There are 3 nested groupings, the coarsest first. Each group lies inside one group of the grouping before and may be the whole of it. The rows also spread widely along 8 directions, which tell nothing about the answers.
Some rows, each with its group in each grouping after it:
[-0.67 -1.17  1.49  0.43  5.05 -0.92  1.11  0.95  6.16  2.60 -0.63  1.14
 -1.70  1.50 -0.28  4.04  2.60 -2.37  0.12  2.23 -2.31  0.17  1.30  1.70
  2.70 -4.31 -2.24  2.34  0.08 -6.16 -5.63  2.51  2.31 -0.69 -0.91  0.29
 -0.50 -5.07]  K_386 nole kivup
[ 0.10  0.19 -0.24 -0.42  1.18 -0.44  1.61  0.86 -0.43  0.32 -0.79 -0.20
 -1.32  0.54  0.70  1.05  0.78 -0.11 -1.12  0.52  0.00 -0.69  0.46  0.98
 -0.93  0.53 -0.06  0.18  0.54  0.37 -1.98 -0.16  1.98  0.24  0.33  1.20
 -0.41 -0.44]  K_616 pabar Fudu
[-3.19  1.47  2.11  3.19 -4.32 -1.97 -2.17  1.19 -0.80 -0.37  0.20  0.65
 -1.50  0.41 -1.48  0.48  3.56 -1.74 -2.14 -2.33  1.60  0.37 -0.55 -0.83
 -1.85 -0.61 -5.35 -0.25  0.99  1.78  1.74  0.57  0.11 -2.26  0.23  2.74
  1.22 -2.04]  K_386 kidiv giki
[ 0.67  0.10  0.92 -0.55  4.32  0.73  0.69 -1.89  0.15 -0.20 -3.75 -0.39
  2.03  1.47  1.85 -0.89 -0.04 -0.79 -1.38  0.47  1.11 -1.20  1.75  3.10
 -0.38  0.51 -2.38  1.62  1.74  1.02 -1.31  0.33  2.26  0.05 -1.32  0.05
  1.03 -3.21]  K_616 vamet golob
[ 0.22 -1.45 -1.29 -1.06 -0.42  0.15  0.78  0.39  0.36 -0.02  1.98 -0.37
 -1.59 -0.50 -0.04  0.77 -0.46  0.32  0.94  0.36 -0.61  1.89 -0.68 -1.37
  0.69  0.06  1.80  0.13 -0.93 -1.11 -0.99  0.59 -0.80  0.19  0.94 -0.50
 -0.83  0.98]  K_156 bif Babi
[ 1.51  1.00  1.06 -0.65  0.57 -0.64  3.10  2.26  1.10  0.69  2.88  0.81
 -1.37  0.24  0.17 -0.17  1.17  0.63  0.78  1.82  0.57 -0.32  0.13 -1.73
 -0.78  0.04  0.85 -0.71 -1.95  1.23  0.96  0.37 -1.29 -0.09 -0.04  1.53
  0.81  2.32]  K_616 vamet nif
[-1.74 -0.04 -0.50  0.22 -0.29  0.00  0.10 -1.39  0.53 -0.17  0.06 -0.28
 -1.04 -0.95  0.61  2.88 -0.39 -0.39  0.07  0.52 -1.45  0.48 -0.78  1.03
  0.41 -0.10 -1.64  0.93  0.22 -2.02 -2.36  0.35  0.80 -1.35 -2.00  0.60
  0.73 -1.76]  K_156 pilep bifip
[-1.27  0.70  0.90  2.27  0.59 -0.34 -0.61 -0.31  1.64 -0.30 -2.73  0.12
  0.22  0.21  0.15  2.19  1.76 -0.89 -1.25  0.59 -1.24 -0.84 -0.30  1.91
  0.31 -1.45 -3.72  0.60  0.72 -0.55 -1.73  1.53  1.08 -1.61 -1.04  0.96
  1.43 -3.87]  K_386 nole vali
[-0.95  0.16  0.30  0.01  1.78 -0.23  0.30 -0.35  1.35 -0.25 -1.20 -0.42
 -0.10  0.71  1.25  0.21 -0.06  0.19 -0.63  0.42  0.23  0.22  0.10  1.23
  0.30  0.41 -0.97  0.35  0.85 -0.90 -0.71  0.98  1.19 -0.48 -0.72  1.13
  1.34 -1.65]  K_156 pilep Fubas
[ 1.63  0.91 -1.09 -0.12  0.61  0.01 -3.79 -2.44 -1.89 -2.22  2.98 -0.57
  4.82  1.76  2.14 -4.00 -0.78 -0.06  2.23  2.34 -0.49 -0.72  1.30  2.59
  0.41  1.46  0.63 -1.60 -1.96  3.85  2.98 -1.32 -4.67 -3.20 -0.69  0.31
 -1.08  1.70]  K_616 vamet nivol
[-2.12 -0.27 -1.53 -0.86  1.82  0.38 -0.24 -1.02 -0.40 -0.68 -2.83 -0.82
 -1.01 -0.26  1.20  2.29 -1.14  0.21 -2.10 -0.82 -0.47  0.75 -0.42  2.05
  0.28  1.09 -0.95  0.64  2.98 -1.54 -3.09  0.23  4.02  0.35 -0.19  0.01
 -0.42 -2.94]  K_156 pilep Zilu
[ 0.39 -0.70 -3.86 -3.56 -0.25  0.58  1.17  0.81 -1.78 -0.82  2.19 -1.04
 -2.06 -1.88  1.01  0.99 -2.28  2.33 -0.72 -0.08 -0.42  2.84 -1.03 -1.70
  1.14  1.23  5.58 -1.63  0.62 -0.40 -1.37 -0.93  1.26  1.53  3.09 -1.39
 -4.42  2.46]  K_156 zum mak
[ 4.61 -1.13  0.36  2.66  0.17 -0.77  1.62  0.03  1.93  0.59 -2.28 -3.30
  1.83 -0.18  0.13 -0.60 -1.57  0.79  3.25  5.36 -3.24 -5.90 -0.01  3.97
  2.19 -1.72  0.19  0.38 -6.09  2.08  0.48  2.29 -5.18 -3.17 -1.33 -0.05
  6.13  1.95]  K_616 pabar Fudu
[ 1.43 -1.30  1.94 -1.14  4.79 -1.00  2.16  0.50  4.74  2.78  1.56  0.66
 -1.26  2.11  0.21  1.05  1.85 -2.31  1.71  3.09 -0.70  0.02  2.14  0.86
  2.02 -2.85 -0.37  1.96 -1.39 -3.91 -3.51  1.52  0.36 -0.50 -0.80  0.29
  0.31 -1.58]  K_616 vamet nif
[-1.01  1.15  4.23  2.38  0.05 -1.66  1.10  1.32  3.57  0.88 -0.05  0.94
 -0.30  1.91 -0.14 -1.55  2.88 -0.99  0.21  0.38  2.41 -0.36  0.68 -0.38
 -0.92 -0.77 -3.90  1.18 -0.66  0.03  2.77  2.09 -1.61 -1.54 -1.76  2.68
  5.16 -1.44]  K_156 pilep Fubas
[ 2.84 -1.05  0.45  0.17  1.87 -0.20  4.48  1.70  2.38  1.94 -1.78 -1.31
 -2.32 -1.05 -0.54  1.85 -0.72  0.21  1.05  3.04 -1.36 -2.98  0.44  0.26
  1.29 -1.13  0.77  0.81 -2.17 -0.50 -1.78  1.58  0.25  0.33 -0.19 -0.33
  3.21  0.70]  K_616 vamet nivol
[ 2.33  0.64 -2.89  3.50 -1.96 -1.74 -4.98 -1.56  0.04 -4.01 -1.81 -3.90
  3.45  0.33  2.29 -1.18 -2.47  1.99  2.32  3.95 -4.39 -5.47 -2.00  6.78
  2.95  1.00 -0.68 -3.11 -4.53  4.07  2.02  2.02 -5.43 -6.61 -1.21  1.57
  4.93  1.27]  K_156 bif Babi
[ 2.53  0.92 -1.77 -2.05  7.41 -1.64  1.01  3.57  5.32 -0.15  1.52  0.25
  0.05  2.20  2.75  0.51  0.38  1.45  0.69  4.84 -2.43 -1.88  0.98  2.99
  3.29 -2.59  3.46 -2.21 -1.67 -2.23 -2.34  2.83  0.66 -0.66  0.39  2.09
 -1.55  0.52]  K_386 kidiv giki
[ 0.97 -0.20  0.75 -1.27  0.93  0.24  1.90  0.85 -1.07  0.37 -0.59 -0.34
 -0.28  0.40 -0.20 -2.80  0.26  0.05 -0.87 -0.43  2.84  0.43  1.55 -1.25
 -0.90  1.21  1.00  0.04  1.05  2.24  1.67 -0.42  0.68  1.72  2.10 -0.54
 -0.04  0.97]  K_616 vamet nivol
[-1.12 -0.09 -2.02 -0.40 -2.28  0.01  0.03  0.99  0.06  0.40  4.67  1.00
 -2.36 -1.88 -0.74  3.69  1.20  0.11  0.72  1.09 -2.88  2.48 -1.46 -2.64
  1.04 -1.49  1.52 -1.07 -1.29 -2.05 -2.48 -0.50 -1.02 -0.38  0.88 -0.12
 -3.76  0.77]  K_386 nole vali
[-0.09  0.43 -0.39  0.98 -0.34  0.42  2.27 -0.38 -2.16 -0.46 -3.87 -0.99
 -0.76 -0.90  0.81  2.35 -0.26  0.49 -1.63 -0.21 -0.49 -2.18 -0.64  1.98
 -2.17  1.46 -2.11  0.71  0.74  2.20 -1.62 -0.34  2.29 -0.09 -1.42  1.27
  1.95 -1.33]  K_616 pabar Fudu
[-0.73  1.99 -3.75 -0.93 -0.21  1.06  5.27  3.08 -0.94 -0.55  0.52  1.10
 -4.57 -4.49  0.83  7.73 -0.99  3.48 -1.84  0.91 -3.63  0.00 -3.63 -2.18
 -1.65  0.97  2.06 -2.32  0.16 -0.21 -3.94 -0.53  4.02  1.80 -0.73  1.45
 -2.43  0.90]  K_386 nole kivup
[-1.40 -0.58  2.51  2.41 -1.39  0.55 -5.49 -6.55 -1.92 -0.71  0.13 -0.60
  5.01  2.47  0.25 -2.28  1.19 -4.41  1.35 -0.18  0.13  0.46  1.39  3.53
 -0.24 -0.49 -6.30  2.73 -0.46  1.18  0.88 -1.00 -3.93 -4.82 -3.20 -0.61
  1.09 -3.90]  K_616 vamet nif
[-0.32 -0.05  0.47  0.90  0.02 -3.56 -0.41  2.50  3.43  1.56  1.92  0.01
 -4.05  0.97 -0.44  2.49  2.55 -1.59  0.62  2.43 -1.96 -1.89  0.79  1.06
  2.59 -1.74 -0.98 -0.63 -1.67 -2.16 -3.19  1.27  0.68 -2.36  1.17  2.12
  0.62 -0.59]  K_616 vamet golob
[-1.71  1.46  2.71  0.23  5.72 -1.05  3.57  0.56  4.48  1.88 -1.48  2.52
 -3.31  1.68  1.58  6.08  3.47 -2.74 -1.44  1.23 -0.78 -1.27  0.92  2.03
 -1.54 -1.58 -5.52  2.19  1.95 -4.14 -6.15  1.35  5.87 -0.70 -4.75  3.62
  1.56 -5.84]  K_616 vamet nif

New rows, each followed by its group in each grouping:
[ 1.19  0.14 -1.14 -0.39 -0.19 -0.16  1.71  1.24 -1.73 -0.21 -0.58 -1.13
 -0.73 -0.23  0.56 -0.20 -0.49  1.29 -0.52  0.93 -0.14 -1.18 -0.13  0.52
 -0.60  1.00  1.82 -0.73 -0.68  2.26 -0.13 -0.29  0.53  0.57  1.39  0.56
  0.14  1.76]  K_616 pabar Fudu
[-0.68  1.62  1.14  0.08 -1.68 -1.60  4.91  4.33  0.28  1.23  1.03  1.44
 -5.56 -1.41 -0.82  2.48  2.29  0.75 -1.88 -0.53  1.77 -0.21 -0.65 -3.87
 -2.47  1.02 -0.77 -0.91  0.30  1.65 -0.06 -0.17  2.74  1.71  0.99  2.65
  1.04  1.29]  K_616 vamet golob
[ 0.99  1.12  1.75  2.07  0.78  2.21 -0.95 -3.68 -0.70 -1.48  0.22  0.24
  6.60  0.71  1.65 -2.00 -0.31 -0.45  1.69  1.66  0.07 -0.88  0.15  2.20
 -1.50 -1.10 -3.98  1.58 -2.36  2.93  3.57  0.79 -5.83 -2.99 -5.43  0.45
  2.65 -1.23]  K_386 kidiv giki
[-1.79  1.55 -0.61 -0.41 -1.54 -2.33 -1.50  2.24  0.78 -1.05  5.18  0.92
 -1.97  0.64  0.58 -0.61  1.65  0.70  0.12  0.61  0.62  1.85 -0.14 -1.41
  0.42  0.62  1.30 -2.37 -0.48 -0.08  1.36 -0.01 -0.87 -1.48  1.49  2.38
 -1.30  1.85]  K_156 pilep bifip
[ 2.55 -1.36  1.80 -0.25 -1.20  2.11  6.82  0.88 -1.20  2.36  0.08 -0.35
 -0.57 -2.08 -1.33 -0.05 -0.70  0.80  1.31  0.66  1.65 -0.07 -0.18 -3.64
 -2.54 -0.09  0.92  2.42 -2.64  1.75  1.66 -0.22 -2.41  2.53 -0.86 -1.17
  2.64  2.52]  K_616 pabar Fudu
[-1.19 -0.10 -0.01 -0.37 -0.75 -1.36 -1.52  1.17  1.15 -0.03  3.66  0.17
 -0.70  1.11 -0.01 -1.58  0.92 -0.09  0.80  0.36  0.50  1.93  0.30 -0.97
  1.43  0.02  1.11 -0.74 -0.71 -0.64  1.00  0.39 -1.71 -0.93  1.71  0.64
 -0.84  1.05]  K_156 pilep Zilu
[-4.33  2.06 -1.92 -1.21  0.58 -1.94 -1.71  1.49 -0.19 -1.55  1.85  1.47
 -3.28  0.58  1.71  2.93  1.46  0.21 -2.73 -1.55 -0.17  2.19 -0.91  0.54
 -0.70  1.79 -0.57 -2.02  3.59 -1.38 -2.90 -0.69  5.07 -0.41  0.58  3.01
 -3.35 -1.75]  K_156 pilep Zilu
[ 1.40 -1.74 -2.61 -0.26 -1.97 -1.27  0.49  1.42 -0.88  0.76 -1.37 -3.29
 -4.06 -1.61 -1.13  1.56 -1.67  0.61 -0.50  1.59 -2.62 -1.65 -0.49  0.83
  3.19  0.02  2.72 -1.26 -1.17 -0.03 -2.77  0.41  1.45 -0.44  4.29 -1.37
 -0.09  1.71]  K_616 vamet nif
[ 1.75  0.01 -1.58 -1.66  0.01  1.42  2.79 -1.26 -0.21  0.72  6.63  1.14
  0.07 -1.96  0.92  3.17 -0.97  0.36  3.92  3.74 -3.13  0.81 -0.75 -2.00
 -0.03 -0.46  2.12  0.05 -4.34 -0.71 -1.60 -1.52 -4.28 -1.05 -3.74 -0.22
 -2.02  2.86]  K_616 vamet golob
[ 0.48 -0.67 -1.26  0.62 -1.19 -1.51 -4.41 -1.33 -1.73 -1.39 -1.97 -2.90
  1.38  1.36  0.29 -3.37 -0.63 -0.55 -0.73  0.62 -0.16 -1.57  1.32  3.63
  2.51  0.91 -0.23 -0.96 -0.07  2.74  0.62 -0.24 -0.79 -2.48  3.21 -0.81
  0.00 -0.50]  K_616 vamet golob
[ 3.08 -0.46  1.21 -1.47  2.96  0.93  4.19  1.58 -0.18  0.66 -2.19 -0.86
  1.75  1.08  0.64 -4.08 -0.56  1.36 -0.55  0.81  3.15 -0.88  1.88 -0.33
 -1.22  0.76  2.41  0.93 -0.42  3.12  2.74  0.54 -0.41  2.74  1.65 -0.48
  1.55  1.87]  K_616 pabar Fudu
[-3.14  0.32  0.66  1.64 -2.95  1.30 -2.39 -6.06 -2.24  0.30  5.67  2.39
  1.07 -0.82  0.30  5.78  1.62 -4.38  2.99  0.62 -3.54  1.97 -0.70  0.24
 -2.04 -0.71 -6.20  2.48 -1.42 -2.18 -3.78 -2.83 -3.35 -4.76 -7.84  1.17
 -1.66 -3.04]  K_616 vamet nivol
[-0.57 -0.91  1.08  0.03 -0.86 -0.36 -0.71 -0.32  1.02  0.54  2.10 -0.43
  0.30  0.79 -0.38 -2.49  0.43 -0.50  1.04  0.26  1.31  2.07  0.71 -1.28
  1.13 -0.29  0.37  0.72 -0.72 -0.77  1.81  0.45 -2.55 -0.53  1.16 -0.33
  0.64  0.48]  K_156 pilep Fubas
[ 2.25 -0.16  3.35  1.37  1.78  0.82 -0.61 -3.00  0.60 -0.06 -0.92 -0.62
  5.19  2.34  0.81 -4.48  0.36 -1.75  1.86  1.90  1.52 -1.43  1.97  2.38
 -0.40 -0.63 -3.21  2.09 -2.20  2.65  3.31  0.54 -4.81 -2.54 -2.70 -0.23
  3.92 -1.22]  K_616 vamet nif
[ 2.09 -1.42 -1.05 -1.19  2.58  0.04  0.10 -0.52 -0.35  0.13 -1.21 -1.98
  1.41  1.11  0.99 -1.85 -1.05  0.12  0.34  1.79 -0.49 -0.99  1.43  2.58
  1.40  0.03  2.03  0.39 -0.75  0.66 -1.24  0.30 -0.25  0.03  1.59 -0.97
 -0.55  0.34]  K_616 pabar Fudu
[ 0.18 -0.07 -0.16 -0.28 -1.77 -0.17  1.89  1.76  0.14  0.11  1.28 -0.77
 -1.49 -1.06 -0.22 -1.24 -0.58  1.65  0.02  0.16  1.24  0.93 -0.59 -2.51
  0.09  1.11  2.00 -0.87 -0.86  0.90  2.21  0.44 -1.13  0.85  1.79  0.26
  1.29  2.42]  K_156 pilep Fubas
[-0.41 -1.46  2.95  1.60 -1.98  2.69  1.78 -2.07 -1.44  1.20 -3.24 -0.19
  2.21 -1.09 -2.16 -1.69  0.40 -1.07 -1.16 -2.26  2.81  1.92  0.24 -2.18
 -2.03 -0.89 -3.37  3.60  0.70  1.42  2.64  0.20 -1.59  1.46 -0.12 -2.55
  2.18 -2.54]  K_386 nole kivup
[ 1.14 -0.43  0.65 -1.58  1.48  0.85  2.35 -0.23 -0.10  0.90  1.60  0.49
  0.22  0.16  0.37 -0.86  0.09 -0.23  0.46  0.93  1.15  0.86  1.17 -1.34
 -0.38  0.11  0.70  1.06 -0.53  0.66  0.13 -0.65 -0.72  1.01 -0.25 -0.61
 -0.74  0.56]  K_616 vamet golob
[-0.35 -0.43  0.42  1.43 -0.70 -1.52 -1.31 -0.01  2.14 -0.06 -0.45 -1.48
 -0.55  0.32 -0.08  0.19  0.07 -0.27  0.49  1.69 -0.80 -1.17  0.11  1.86
  2.22 -0.99 -1.26  0.19 -1.28 -1.08 -0.18  1.79 -1.16 -2.44  0.10  0.63
  2.80 -0.96]  K_156 pilep bifip
[ 1.98 -0.18 -2.26  0.39 -2.02 -1.58  2.86  3.14  1.45 -0.14 -0.75 -2.30
 -3.90 -2.74 -0.01  2.93 -1.87  2.87  0.57  2.45 -2.64 -2.49 -2.46 -0.08
  2.19 -0.10  2.87 -2.04 -2.87  0.58 -0.94  1.73 -0.46 -1.09  1.40  0.69
  2.67  2.67]  K_156 zum mak
[ 2.14 -0.79 -1.13  0.58  0.27  0.27  3.91  0.29  0.70  1.12 -0.04 -1.19
 -1.50 -1.86  0.39  4.43 -1.15  0.80  2.06  3.91 -4.04 -3.00 -1.14  1.22
  0.50 -1.05  0.65  0.56 -3.64 -0.63 -3.44  0.65 -1.05 -1.12 -2.61  0.42
  2.11  1.14]  K_616 pabar Fudu
[-0.32 -0.04 -0.46 -0.46  1.73 -1.17 -4.23  0.31  1.26 -1.00  2.48  0.19
  2.62  2.66  0.62 -3.65  1.78 -0.52  0.08  0.96  0.23  1.92  1.63  1.26
  2.21 -1.16  1.36 -1.18  0.04  0.13  1.29  0.41 -1.75 -1.49  3.34 -0.14
 -3.45 -0.56]  K_386 nole kivup
[-0.56  0.89 -3.17  0.26 -1.66 -0.39 -0.78 -0.85 -2.75 -1.44  0.17 -0.94
 -1.73 -1.86  1.10  3.83 -1.25  0.46 -0.45  0.94 -3.23 -1.50 -1.26  1.86
 -0.19  1.89 -0.29 -1.85  0.08  1.42 -2.86 -1.28  1.48 -1.92 -0.78  1.10
 -1.32  0.34]  K_616 vamet nivol
[-0.09  0.89 -0.73  1.56 -1.65  1.07  0.80 -0.06 -1.62 -1.28 -1.83 -0.45
  0.95 -1.78  0.03  1.00 -0.55  1.52 -1.26 -0.11 -0.81 -0.54 -1.54  0.14
 -1.06  0.59 -0.99 -0.50 -0.09  2.51  0.97  0.11 -0.62 -0.55 -0.13 -0.11
  0.74 -0.56]  K_386 nole kivup
[ 0.00 -0.62  0.45 -0.47  1.89 -0.19  1.78 -0.34  1.41  1.66  1.92  0.74
 -1.06  0.67  0.56  3.03  1.32 -1.60  1.11  2.03 -1.66  0.03  0.59  0.79
 -0.24 -1.41 -0.69  1.55 -1.24 -2.40 -3.69 -0.06  0.21 -0.73 -2.19  1.09
 -0.83 -1.04]  K_616 pabar Fudu
[-2.10 -2.05  0.23  0.88 -2.20  0.07 -0.68 -3.06 -0.47  2.19  2.10  0.22
 -2.95 -1.43 -1.60  5.50  1.10 -4.02  1.46  0.20 -2.77  1.32 -0.04 -0.27
  0.78 -1.61 -3.50  2.70 -0.39 -3.91 -5.53 -1.08  0.31 -2.11 -2.26 -0.63
 -1.29 -2.84]  K_616 vamet nivol
[-1.06 -0.51 -0.91 -1.39 -2.57  0.42  5.16  1.68 -0.70  2.30  3.78  1.31
 -6.40 -3.44 -1.55  6.38  0.51 -0.16  0.16  0.21 -1.50  1.78 -1.22 -4.84
 -1.06 -0.02  0.88  0.57 -0.70 -2.33 -4.35 -1.54  2.13  1.78 -0.57  0.17
 -2.15  1.45]  K_616 vamet golob
[-0.61  1.26  0.60  0.71  0.70  0.23  2.09  1.15  1.98  0.54  2.67  2.14
 -0.64 -0.65  0.08  3.07  1.97  0.04  0.49  1.68 -1.53  0.96 -0.96 -1.35
 -0.87 -1.57 -1.15  0.03 -1.29 -1.25 -0.93  0.56 -0.79 -0.54 -2.07  1.36
 -0.71 -0.97]  K_386 nole kivup
[-0.56 -2.27  1.77  1.35 -3.89 -1.08 -0.14  1.21 -0.06  1.26 -2.19 -2.45
 -1.97 -0.28 -2.95 -3.23 -0.04 -0.32 -0.83 -1.81  2.80  0.86  0.56 -1.74
  1.56 -0.11 -0.24  1.09  0.08  0.60  2.79  1.34 -0.91  0.80  4.85 -1.59
  3.14  0.44]  K_156 pilep Zilu
[ 2.79 -1.73 -0.20 -1.60  1.75  2.25  0.79 -2.97 -1.43  0.30  0.26 -1.62
  3.29  0.14  0.54 -2.93 -2.24 -0.08  1.81  1.84  0.23  0.49  1.22  0.60
  0.80 -0.07  1.74  1.50 -1.63  1.34  0.99 -0.64 -3.30 -0.01 -0.06 -2.83
 -0.32  1.31]  K_616 vamet nif
[-1.05 -3.50 -1.79 -3.96  3.08  1.15  1.37 -0.99  2.73  2.95  5.44  0.71
 -2.81 -0.45 -0.20  4.02 -0.88 -1.57  2.37  1.58 -2.76  5.08  0.67 -2.07
  3.55 -2.55  3.59  2.16 -0.27 -8.28 -6.66 -0.32  0.86  1.54  0.18 -2.60
 -5.44 -0.62]  K_156 pilep Zilu
[-1.44 -0.98  0.10  0.45 -2.03 -0.09 -5.60 -1.69 -2.40 -1.31 -0.01 -1.09
  3.56  1.71 -1.01 -5.94  1.11 -1.15 -1.59 -2.32  2.59  3.10  1.47  0.35
  1.00  0.15 -0.23 -0.09  1.85  2.32  3.46 -0.80 -1.91 -0.59  5.11 -2.10
 -3.09 -1.24]  K_386 nole kivup
[ 0.23  2.34  0.14  1.18 -1.66  0.66  0.66  0.67 -1.90 -1.77  1.14  0.47
  1.95 -0.86  1.04 -0.73  0.05  1.64 -0.36  0.28  0.70 -0.51 -1.24 -0.67
 -2.41  0.60 -1.22 -1.26 -1.11  4.05  3.67 -0.04 -2.77 -1.10 -1.79  1.75
  0.97  1.47]  K_386 kidiv giki
[ 1.50 -0.80 -0.27  0.54  0.38  0.59  1.00  0.93  0.75  0.23 -2.18 -1.35
  0.79 -0.67 -0.61 -0.95 -0.49  1.13 -0.45  1.07 -0.37 -0.46 -0.08  0.23
  1.32 -1.00  1.07  0.27 -0.87  0.82  0.76  1.22 -0.84  0.46  2.39 -1.54
  0.56 -0.23]  K_386 nole kivup
[ 1.10 -1.10  0.55 -0.59  0.46  0.52  1.90  1.51  1.14  1.34  1.16 -0.27
 -0.42 -0.20 -0.96 -0.85  0.34  0.01  0.20  0.74  0.81  1.16  0.61 -2.15
  0.84 -2.09  1.13  0.72 -1.17 -0.72  0.68  1.17 -1.51  1.17  1.64 -0.93
 -0.52  0.93]  K_386 kidiv giki
[ 1.82 -1.86  2.41 -0.51  4.79 -1.37 -1.63 -0.96  3.98  1.69 -0.81 -1.17
  1.83  4.12  0.21 -3.51  1.57 -3.12  1.28  2.41  0.64 -0.75  3.54  3.38
  3.41 -2.48 -1.00  2.20 -0.76 -2.18 -1.16  1.84 -0.81 -1.59  1.25 -0.73
  1.02 -2.40]  K_616 vamet nif
[-1.33 -0.20  0.94  3.12 -1.02 -1.04 -0.22  0.26  2.27  0.81 -3.48 -0.57
 -1.70 -0.53 -0.97  3.82  1.88 -1.39 -1.16  0.50 -2.15 -1.62 -0.80  1.65
  1.17 -2.31 -4.25  1.02  0.10 -1.82 -2.93  2.16  1.29 -1.68 -0.37  0.72
  2.62 -4.12]  K_386 nole vali
[ 1.20 -3.02  1.31 -1.03  2.61  0.01 -2.30 -1.78  3.33  1.52  2.83 -1.06
  2.95  2.65 -0.24 -4.11 -0.26 -1.76  3.15  2.35  0.20  2.09  2.55  0.94
  4.14 -2.56  1.66  2.20 -2.39 -3.02  0.71  1.43 -4.71 -1.22  1.07 -2.39
 -0.12 -0.33]  K_156 pilep Zilu
[ 2.77 -2.13  2.72 -0.38  2.26  0.36  2.22  2.32  4.15  2.65  1.67  0.12
  1.33  1.33 -2.03 -4.14  1.41 -0.43  1.82  2.04  1.86  1.65  2.32 -2.58
  2.30 -3.39  2.21  1.79 -2.69 -1.16  2.77  2.23 -4.00  1.55  3.17 -2.26
  0.52  0.99]  K_386 nole kivup
[-1.17  0.25  0.93 -0.63 -3.40 -1.35  0.58  2.31 -1.34  1.06  7.25  1.88
 -2.40  0.58 -1.29 -0.73  3.20 -0.97  1.07 -0.40  1.69  3.18  0.40 -4.59
 -1.66  0.17  1.34 -0.57 -1.43  0.66  1.28 -1.78 -2.50  0.33  1.65  1.54
 -3.06  3.36]  K_616 pabar Fudu
[ 1.44 -0.67  2.20 -0.14  0.51 -1.03  2.31  1.71  3.25  1.36  1.99  0.00
 -0.63  0.65 -0.27 -1.32  1.08  0.08  1.48  1.26  1.54  0.80  0.56 -1.45
  0.89 -1.72  0.71  0.94 -2.20 -0.69  1.74  1.83 -2.83 -0.52  0.37  0.28
  2.06  0.76]  K_156 zum mak
